The same things were measured in two ways. Each way mixes the same 10 hidden numbers, adds some noise and spreads widely along 7 directions of its own, which tell nothing about the thing.
Some things both ways: the first way, then the second way.
[ -3 -47  18  24  19 -37   0 -66  -8   1  38  13 -33 -31  -4  36 -14  18
 -67  54  -3  22 -33  29  44]
[-38   6 -16 -10   6  13 -20  46 -36  34  35  12  36 -33  16  64  56 -22
 -29  -6  42]

[-42  16  17   2   4  34 -30  22 -21   3  -5  22  26  -3  -6  47 -16   2
   0 -41  -2  16 -18   0  31]
[-44 -34 -31 -19   9  11   6  26   1 -13 -39   1  54 -34  13  88   4  11
  11 -17  -9]

[-19  13  -6   7  24  53 -32  44  28   5 -42 -27  69  22 -24   0  -5  -7
  11 -35  33   8  35 -15  12]
[ 30  10  49 -24 -12   6 -30 -18  48  -9  15 -26 -41  38  -1 -44 -28  36
   1 -21  -1]

[ 36  -9  34  14  12 -36  -7   2  31   9  -6 -32  24 -15 -31 -54   1   6
   3  37  -9 -27  26  -1  34]
[ 13 -30 -50 -27 -19   9  67 -18 -48   2  50 -20 -61 -16  -3  40  15 -24
  22 -17  -4]

[-26 -36  27  28  22  16 -52 -10 -23  -9  11  11  13  -6  -2  35   7   1
   3   3 -11   5  13   4  27]
[-32  19 -41  45  12  63 -14  21 -26 -13   5 -41  20  -4  11  20  20  16
 -29  -6 -13]

[-14   0   4 -13  -1   0  27  30 -16  -3   3  15  -8  -4   6 -11  -2 -16
  -4 -15  12  10 -28  -5 -35]
[  57   -4   70  -37  -36  -55  -19  -23   37   11   42   88    1   31
  -29 -112  -25   18   54   56    5]

[ 25 -29  27  14   4 -17 -12 -22 -22  -9   9 -29  -5  -6   7 -38  32  27
  -2  26 -23  -5 -10   2 -13]
[-23  21   6  -4  28 -39  24   7 -52 -28 -67 -71  30 -33 -21 -14  14   2
 -34  38  -3]

[ 17   4   0  13  45  42 -50  -7 -20  20  -1 -28  49   4 -12   0  35  10
 -21  17 -13  -3   1   6  57]
[  0 -17 -15  41 -30  18 -49  20  10 -21  29  84  91  22  19 -22   0 -15
 -21  14  37]

[-22   0 -20  12  -2  15 -10   2   8 -26 -10  23  31  17  31  19  -8 -27
  25 -29   8  14 -19 -15 -19]
[ 11  47  14 -26  14  34  -7 -11 -84  21  47  18  21 -59 -35  19  49  25
  14  10  29]

[ -7 -20  76  17   3  -8 -48  17  23  -9 -32   1  39  -5 -36  25 -26  44
   7  -8  15   0  16  38  40]
[  0  14  61 -57  11 -74 -15  12  46  33 -19 -33 -43  13   0  -4 -33  10
   9 -40 -21]

[-26  -8  -5  28  14  16 -25 -37   0 -21  24  28  22   2  21  52 -10   8
   2 -15  -5  25 -34  -4  18]
[ 13  13  18   1  13 -13  -2 -16  15 -32 -32 -10   9  -7 -24 -13 -20  20
  -4 -24 -22]

[  6  20  18  33  10 -46 -46 -42  48   3 -31   4  48 -30 -37  28 -38  33
 -33  33 -22 -51  32  55 108]
[ 16  -2  28  13   9 -15  23 -24  40 -14 -10 -27 -46  16 -25 -47 -36  35
  15 -17 -68]

[-23  12  14   5  -8 -61 -53 -76  61 -23 -47  42  34  16 -40  32 -54  54
 -20   2  24  14 -14  63  39]
[ 23  -2  15  14 -16 -52   4 -29  22  23 -12 -13 -57  37   9 -44 -35 -40
 -16 -19  17]

[ -9  -2  35  37  26 -50   1   5  76  25 -12 -11   6 -33 -87 -27 -29  23
 -45  43  14 -49  42  61  41]
[-53   4  -1   0  32  23   7  -1 -13  40  -2 -71 -29  -7   6  62  12 -10
 -18 -27  10]

[ -7  -4 -56  10  10  34  22   6 -34   8  31 -27 -25  11  28 -45  53 -41
 -10   9 -25  12 -40 -28 -45]
[ 17   9 -26  15   1  21  -4 -13 -29 -44  -1 -19  26  15   9 -20 -21  20
   0  12  -3]

[-48 -19  29  37  32  67  65  65 -42  44  91 -44 -42  -1 -55  -8  45 -25
 -40  -6  -5  33  -6 -22 -19]
[-35  -2  31   5  24   6   4   2  24  29 -46 -51 -23  23  15   4  13 -46
 -10  10  15]

[-31  12  -3  21  -6 -19   9 -24  31  -4  -2  13   8  -3 -30  33 -31  20
 -42   6   7  10 -13  37  28]
[ 17  16   6  -1   0  -1  -6  18  -9 -18  10   7   5  -8  -3 -22  20  12
  -9   0 -13]

[ -2  12  11   3   7   9   6   8  17   6   8 -11  24   1 -13 -12   5   1
  -9  -6  -4  12 -29   6  17]
[  0  -5   2 -20  -4 -32  -5  26  -7 -42 -21   6  51  -5  -7 -15   2   5
  -8   6  -4]

[-21  66 -18 -42 -18  15  -3  16 -19   4 -67  -5  73  27  -4   6  -6 -27
 -11 -72   4   2   6 -21  41]
[ -5   8   7 -10  17 -34  14  23 -18 -51 -18 -44  17 -37 -40 -32   7  88
 -21  15 -60]

[  5 -46  58  36  46   1 -28   8  23  11  10 -40  21 -34 -48  -6  17  44
 -30  38  -1 -31  47  44  24]
[  8  -5   4  34 -17  23  -1   4  -7 -56 -37 -36  31   7  -5 -71  16  36
 -38  76  -5]

[-30  31   3   2 -29 -35  33   0  17  13  -7  -9   9 -17 -54 -15 -20 -14
 -38 -10 -13  -7 -19  16  34]
[ 17  -1 -21  20 -15  25  16  41 -44 -12  47  22  14 -23   9  -4  42  24
 -17  18 -20]

[ -37   32  -16   17   28   22   -1   22  -13   33  -11  -18    3   19
 -104  -21    6   40  -44   11   37    3   50   14  -31]
[-11   2  27  21  14  -1 -10 -35   2  42  -5  -2 -18  11  -5  -5 -11 -17
  -2 -20  24]

[  4   3 -39  15 -14 -24  46 -22   6   8  21 -37 -15 -42  -4 -23   4  -5
 -61  46 -32  -8 -36   8  14]
[ 37  -8 -13 -37  -2   8  24   9 -14  -9  23   2 -26 -28  24  74  -7  33
  19 -24 -11]

[  2  57 -19 -18 -17  19  32  58 -26  28 -46 -45  13  16 -33 -45  12   6
 -42 -12   3 -12   8   9  -2]
[ -6 -42 -23 -39 -11 -42  31  -2  -7   6 -21  12   0 -20  17  38  -5  -9
  29  18   1]

[-17 -13   3 -10 -10   6 -30  -1 -24 -30 -27  -7  21  23   7 -19  16  20
  33 -34  10  24  10 -23 -69]
[-19  19  -7  29  28  12  -2  10  -6 -29 -76 -63  25   8  19   8   3 -23
 -42  36  23]

[ -4  13  58   3 -10  14  13  70   6   2 -10   2  50 -26  -7   9 -14 -21
  15 -35  -7 -20 -20  10  40]
[-52 -38 -30   7  -9  -5  27  40  21 -38 -89 -30  43 -11   4  -1  25 -16
  -7  52 -30]

[-41 -24  53   6  21 -12 -77 -45  -1 -20 -12  52  33   8 -14  64 -26  16
   6 -29   9  25  10  17  56]
[ -3  -6 -53  34 -10  18   3  -3   9  11  55 -19 -55  20  15  35 -30   8
 -11 -61 -19]

[-55   5   7   4  14  49  36  36 -26  32  58 -28   1  -6 -42 -14  40 -46
 -25 -35 -22  28 -34 -20   6]
[  9  20  -5  19 -23  45   5 -18 -46  46  35 -45 -56  -7   3  24  -2  12
 -24   5  36]

[ 15   1   5  22 -13  14  -4  33 -32  -5 -43 -22  21 -15   9   0  -4   8
 -16   5   1 -17 -13   6   7]
[-22  37  -1   8 -14   8 -10   8 -42  19 -12 -55  -4 -50 -19  -6  33  30
 -40  20  -5]

[  4  42  -4  21 -17  18 -18  26  42   6 -49 -33  66  12 -12 -17 -24 -13
  13 -29  -4  -9  -9 -19  61]
[ 23 -22  20 -20 -15 -16  19   8  19 -34 -10 -10  -6   9   4 -36   6   3
  -3 -12 -32]

[ -5   7 -10   6  14 -12 -15 -38 -10   8   1  -2  19  -5 -32  12 -11  22
 -40  26   3  13   8   0  35]
[  6  -8  54 -62  25 -47  19 -14  -9  27   1   8 -18 -35 -29  29   0  25
  32 -35  -8]

Other things, the second way, with their names:
Z_352: [-15  34  37  44  39 -33 -27  16  19   1 -18  50  62  16 -19 -35   0 -49
 -16  13  15]
Z_285: [-35 -37 -33  21   5  19  35   3 -13 -12 -89 -31  22 -31   5  72   0  -8
 -10   8   4]
Z_477: [ 14 -48 -20   4 -35  -9  -6 -17   7  25  89  93   8   0   2  19 -17   7
  20 -49   9]
Z_557: [ -2   4 -28  16 -17  42  21 -21  -4  -1 -23 -45 -37  13   4  14 -11 -31
   4 -19  -5]
Z_461: [ 29   1  25   3 -14   2  26 -36  14  16 -16 -41 -70   1 -14 -10 -30  25
   3  13  -9]
Z_872: [ 67  34  71  -5   3 -47 -25  -1  27   1   1  44 -20  19  -7 -91  -8  23
  11  17 -11]
Z_294: [-13   1  12 -21  13 -40  16   2 -14  22 -11 -16 -16   5   1 -19  13 -33
  12  12   3]
Z_341: [ -9  16  -7  39 -19  27  -5  -2 -15 -18 -25 -73  -5  23   7 -67  11   2
 -43  64   4]
Z_357: [ 83  46  16   1  -1  -3 -26  16 -11  -7  64  72 -20 -10  -2 -22 -14  70
  22 -36 -32]
Z_530: [ -7  45  -7  20   4  48 -53  49 -15  14  27  32  61  10  41  41  12 -28
 -14 -16  27]
Z_110: [ 27  -4  22 -15  -5  -7   0  26 -29  -5  48  71  38 -25   0 -24  49  12
   8  21  -1]
Z_368: [-65 -22   4 -17  25 -29  -4  12  28  -2 -50 -41  45   3   8  36 -12 -22
  -9  12   8]
Z_215: [ 26   1  39 -21   7  -9 -12   5  35  -8  21  34   7  11   5 -16 -14  26
  26  -9 -26]
Z_778: [ 48 -36  -7 -10 -24 -12  15  -8 -18  23  40  47 -37   5  33  -7 -16  42
  39  11  -3]
Z_925: [-39  51 -20  40  39  52 -29  37  -9  16 -10 -42  12  15  32  32  17 -22
 -21  15   6]
Z_565: [  0  33 -17  -5 -38  15 -30  36 -38 -28  48 -16  26   3 -19 -66  45   0
 -41  16  12]
Z_271: [  2 -28   2  11 -10  20 -15   1  56   3 -10  21  -2  53  47  -1 -13 -47
  12  -1  18]
Z_492: [ 37  10  35  -5 -13 -11 -20 -28  26 -26  19  -6 -16  31 -20 -58 -38  38
  -3   3   3]
Z_948: [  0   0 -12 -63  -7 -34  -1  20 -13 -10 -26  27  43 -22   3  22  -5   3
  50  25  -4]
Z_202: [-33 -11   9  -9  24  -7  -8  18   2 -14  17  28  65  -3 -14  19  14 -17
  -4 -12  10]
Z_964: [-57 -22  13  13  11   8  10  26 -18  19 -15  16  54 -26 -20  39  46 -49
 -25 -11  22]
Z_663: [-11 -18 -46  -3 -11   0  14  12 -11 -27  14 -19   8 -15   4  38 -10  18
  -9 -48 -35]
Z_394: [-17 -32 -16  20  -7  14  56 -21 -37   4 -18 -45 -31  -1 -10 -23  26 -20
  -7  53   5]
Z_164: [-27  37  -4  31  38  22 -42  -4  36  38  -4 -19 -20  21  26  27 -17  -2
  -3  -2  11]
Z_207: [ 25 -18  10 -28   0 -22 -11  21  21  -5  46  73  27  -2  18  23  -6  14
  27 -42 -20]
Z_229: [-56 -69  15  -3  30 -26  24  -3  28   5 -63 -13  30   6  22  44   6 -42
 -10   1  25]
Z_943: [-31 -35 -75  38 -31  42   1  -1  21 -45 -28 -37  27  29  38  -1 -20 -14
  -9  -5 -33]
Z_912: [-36  29   2  46   5  10 -52  19  52  37   4 -12  -2  40  21  -8 -17 -27
 -30  -4  15]
Z_583: [ 51 -22  54 -44  -3 -65  25 -64  29 -14   1  -9 -50  24 -29 -67 -70  51
  51  -9 -41]
Z_402: [-20  87  32  25  25   6 -40  -1  -6  50  15 -36 -26  18 -30 -38   3 -26
 -16   9  19]
Z_309: [  1  -9  17 -12  -2 -36  -7  -5  12 -13  26  14  14  -8 -27 -13 -23  41
   0 -25 -27]
Z_478: [ 19 -18  -6   6   8 -25  55 -64  24   3 -31 -20 -74   5 -27  14 -46 -18
  22 -11  -8]
Z_774: [-40 -20  -9  48  17  34  -1  17  -1  23 -36  29  48  -6  23  60  14 -46
 -12  -8  20]
Z_493: [ 54  -5  -7 -22 -50 -14  23 -34 -22  25  74  53 -43 -24 -25   7 -15   8
  23 -12  13]
Z_916: [ 50   2  26 -51 -13 -61  12  -5  45 -42 -16  22 -15  10 -11 -59 -22   7
  37   3 -46]
Z_547: [ 10  -1 -27  36 -16  -7  10 -15 -30  18   6  16 -16 -15  -8   9 -17   0
  -8 -40  -8]
Z_182: [  5  36  32 -19 -15  25 -59 -17  16  10  65 -39 -10  16 -11 -13 -35  71
 -16 -14  15]
Z_696: [-12 -23 -44   9 -13  11  13  13 -26 -35 -24 -40  28 -15  23  47 -15  33
 -30  21   6]
Z_144: [-30 -37 -16  -6   9 -13  47 -39   7  23   6 -39 -46 -17 -21  52 -27  16
  16  -7 -17]
Z_136: [-30 -10  -2  28   7  12 -17  -1  38  -4 -36   8  32   9   8  -7   1 -17
  -2   2 -13]
Z_209: [ -8 -30 -33   3 -33  59  19 -40 -37  -3  22  17  26 -32 -17  46   9   8
  12  24  36]
Z_517: [-23  22 -16   4  15  50  10  15 -56 -18  -2 -18  41 -32 -16  10  56  -2
  -4  24  -1]
Z_856: [  5 -33  -5 -13  11 -37  32  -2  -1  10 -12  24  -7 -27  10  49  -9   8
  20 -17 -20]
Z_197: [-26 -21  38 -26   1 -28   2  29 -10   4 -28   9  45 -45 -22   7  30  41
  -8  18 -11]
Z_384: [  3 -45 -12  18 -12  -3  29 -16   4  23 -33 -11 -30   2  46  26  -3 -13
  -4  43  18]
Z_779: [-66  29  -5   1  22  32 -86  40  53  12  55  20  62  37   8  38   2 -28
 -17 -58  32]
Z_714: [  2  -6   1  -4 -13 -67   4   0  10  42  68  67 -15  -6 -31   5 -32  -6
  24 -54 -24]
Z_645: [  7  32  37  -7  19 -17   3 -30  32  38  -4 -76 -95  27 -14   6 -57  13
   6 -55 -26]
Z_129: [-17 -36 -41 -13  -4  52   3  25 -13 -25  26  24  45  -5  31  35  38   5
  21   4  -3]
Z_707: [ 15  -9   5  25 -21  51  41 -34 -24   3 -19 -24 -42 -32 -28 -14  35  15
 -10  49   5]
Z_196: [ -5  51  23  15  24 -17 -37  18  31  12   8   1  -1  16 -16   3 -29  -6
 -12 -49 -11]
Z_184: [ 22 -21  18 -21  -9  49 -13  12  22  -7  -7  73  46   0  22  42   8   0
  44  -5  16]
Z_601: [-27 -27  -2  16  14 -32  29 -16 -18  16 -36 -11   9 -12   7   2  13 -34
 -16  42  23]
Z_480: [ 40   2  -1  20 -10  20  25   9  -5 -16 -35  30  -9   1  16 -12  25 -39
   4  40  10]
Z_735: [  3 -18  13  -7  19  -7   0 -12  37 -12 -28 -20 -18  25   9   6 -43  35
  23 -31 -32]
Z_632: [-35 -22 -19 -17  12  -2  15   5  -3  -6 -64  12  48 -23  12  41  19 -36
  26  29   9]
Z_789: [ 33 -58  14 -28 -35 -33  44 -76  20  26  -6  45 -39  28   0 -17 -32 -64
  56  49  57]
Z_250: [-16   7 -27   3  -9  -2 -14  30 -15 -12  41  21  30 -11 -14 -10  28  -5
 -13 -29 -17]

Some of these things the first way, each followed by its name:
[-16  40  10 -32  10  25 -11  46 -55  34 -34 -47  35  35 -82 -55  33  16
 -11 -29  15   4  79 -36 -14]	Z_394
[-55 -22   5   0  16  31  -8  -6 -59  18  30  -9 -15   8 -41  25  33  -6
 -52  -4  -8  46  -4  11   8]	Z_778
[-38  26  -6   0 -12  28 -50   3  -6 -15 -14  23  50  19  -4  38 -14  -1
  35 -40 -11  25 -14 -12  28]	Z_557
[-16 -13  13  38  45  20  -3  14  20  16  40   3  -3 -39 -15  10   2   2
 -18  21  -8 -20 -10  15  17]	Z_209
[-34  23 -24  24  11 -26  14 -36  38  11  12  50 -16 -14 -17  18 -47 -32
 -38  -5  15   7 -73  10  36]	Z_477
[-21  20 -63 -12  14  31 -11 -23 -49  12   6  -7  21  13   3  10  26 -31
 -37   3 -16  27  -8 -28  23]	Z_735
[-12 -38  41   1   7   7 -59 -24 -76 -20 -14   3 -12  25  13   3  21  32
  18 -29   2  31  11 -31 -27]	Z_601
[-66  34  22 -28  -6 -17 -45 -16  32  -3 -47  22  29   9 -49  25 -32  40
 -18 -59   6  10   6  51  25]	Z_696
[-18  -9 -11  28  26  66   7  49 -35  21  48 -38  22 -25 -42   3  28   6
 -15  27  -6  14  17 -19 -14]	Z_184
[  3 -20 -26   6  -3 -40 -51 -61   9 -35 -24  34  -2  -1  51  -5 -21 -10
  24   5  -6   6 -36 -17  -7]	Z_583
[-27  41  36 -12   6  41 -17  66   2  13 -38  -6  32  28  -5 -11   2 -16
  20 -77   2  -9   2  -7  24]	Z_368
[-21 -26   1  15  -6  -1 -41 -36 -41 -18   4  21  -6   1  20  36 -17  12
   1  -3  -3  36 -26 -24   9]	Z_207
[-72  39  -3  27 -22  10  31  20  76  -8  11  38  23  -3  18  51 -47 -68
   4 -76 -17   5 -81  19  63]	Z_215
[-14  -3 -57  -2  35  49   4  15 -45  25   2 -27 -21   2  18 -17  32 -28
 -48   4   3  14  -7 -28 -20]	Z_182
[  9  25 -25 -14   0  -9  12   7   6   9 -32 -14  14  18 -29 -24 -14  13
 -33  20  33  17   4   6  -6]	Z_565
[-62 -11  15 -10  -2  31 -10 -11 -65 -17  51  40   7  -9  -4  44   4  -6
  16 -50 -11  61 -51 -37 -29]	Z_285
[-30   7   2   1  -4 -17 -22 -29  13 -11   1  25  29  -3 -11  20 -18 -10
   0 -15 -12  12 -19   7  33]	Z_645
[-28 -26  -1   2   6  50 -26  37 -74 -26 -33  13  11  28  45  30  24 -12
  16 -43  17  12  24 -19 -52]	Z_164
[  3  15   1   1  -9 -14  23  18 -16  -7  -1   5  13  -7 -23 -33   0   5
   8   3  12  -2  -9 -12 -46]	Z_196
[ 17 -18  -1   6   3  -3  -5  -5 -27  -7   5 -25  27 -33   4 -23  16  -3
  -8  18 -18 -10  -7 -23  -2]	Z_461
[ 12 -12  -5   1  -4 -39 -60 -47 -28 -26 -43  25   5 -16   3  36 -29  75
 -21  53   7  -6  27  39   1]	Z_632
[  0  14 -17  41  11  13 -38   1  10  14 -18  -5  -5 -17   0  19 -10  15
 -35  36 -23 -28 -14  44  64]	Z_943
[-17 -30  24  24   5   1 -47 -22   2 -28   6  30  24   0  26  47 -13  -2
  26  -8 -13  11  -5  -2  29]	Z_517
[ -6 -14  44   8  16 -24  -9   4   1  -2  -3  21   1 -26   9 -10 -10 -22
   6 -24  -8 -27  -8 -12  21]	Z_144
[-68  31  11 -15  17  58   9   8 -78  43  35 -12   7   7 -64  57  12  15
 -75 -38  -5  55  -1 -10  55]	Z_197
[-59  12 -22 -16  -8  43  -3  -7 -89  15  -1 -24 -16  23 -15  20  29   4
 -53 -39 -15  49  -9 -19   3]	Z_384
[-11  27  -1  20 -23   7   9   7  28 -15 -18   6  19   9  30  44 -32  14
 -10 -20  -7   4 -35  27  39]	Z_916
[ 14 -42  25  17  23  15  -7  11  -2 -18  33   6  -3  -4  55 -25  24 -29
  44 -11 -11  11 -47 -35 -30]	Z_789
[-33 -14   4   7 -34 -18 -46 -20   6 -40 -17  38  10  -2  23  20 -26  -1
  42 -20 -13  20 -48   9 -12]	Z_530
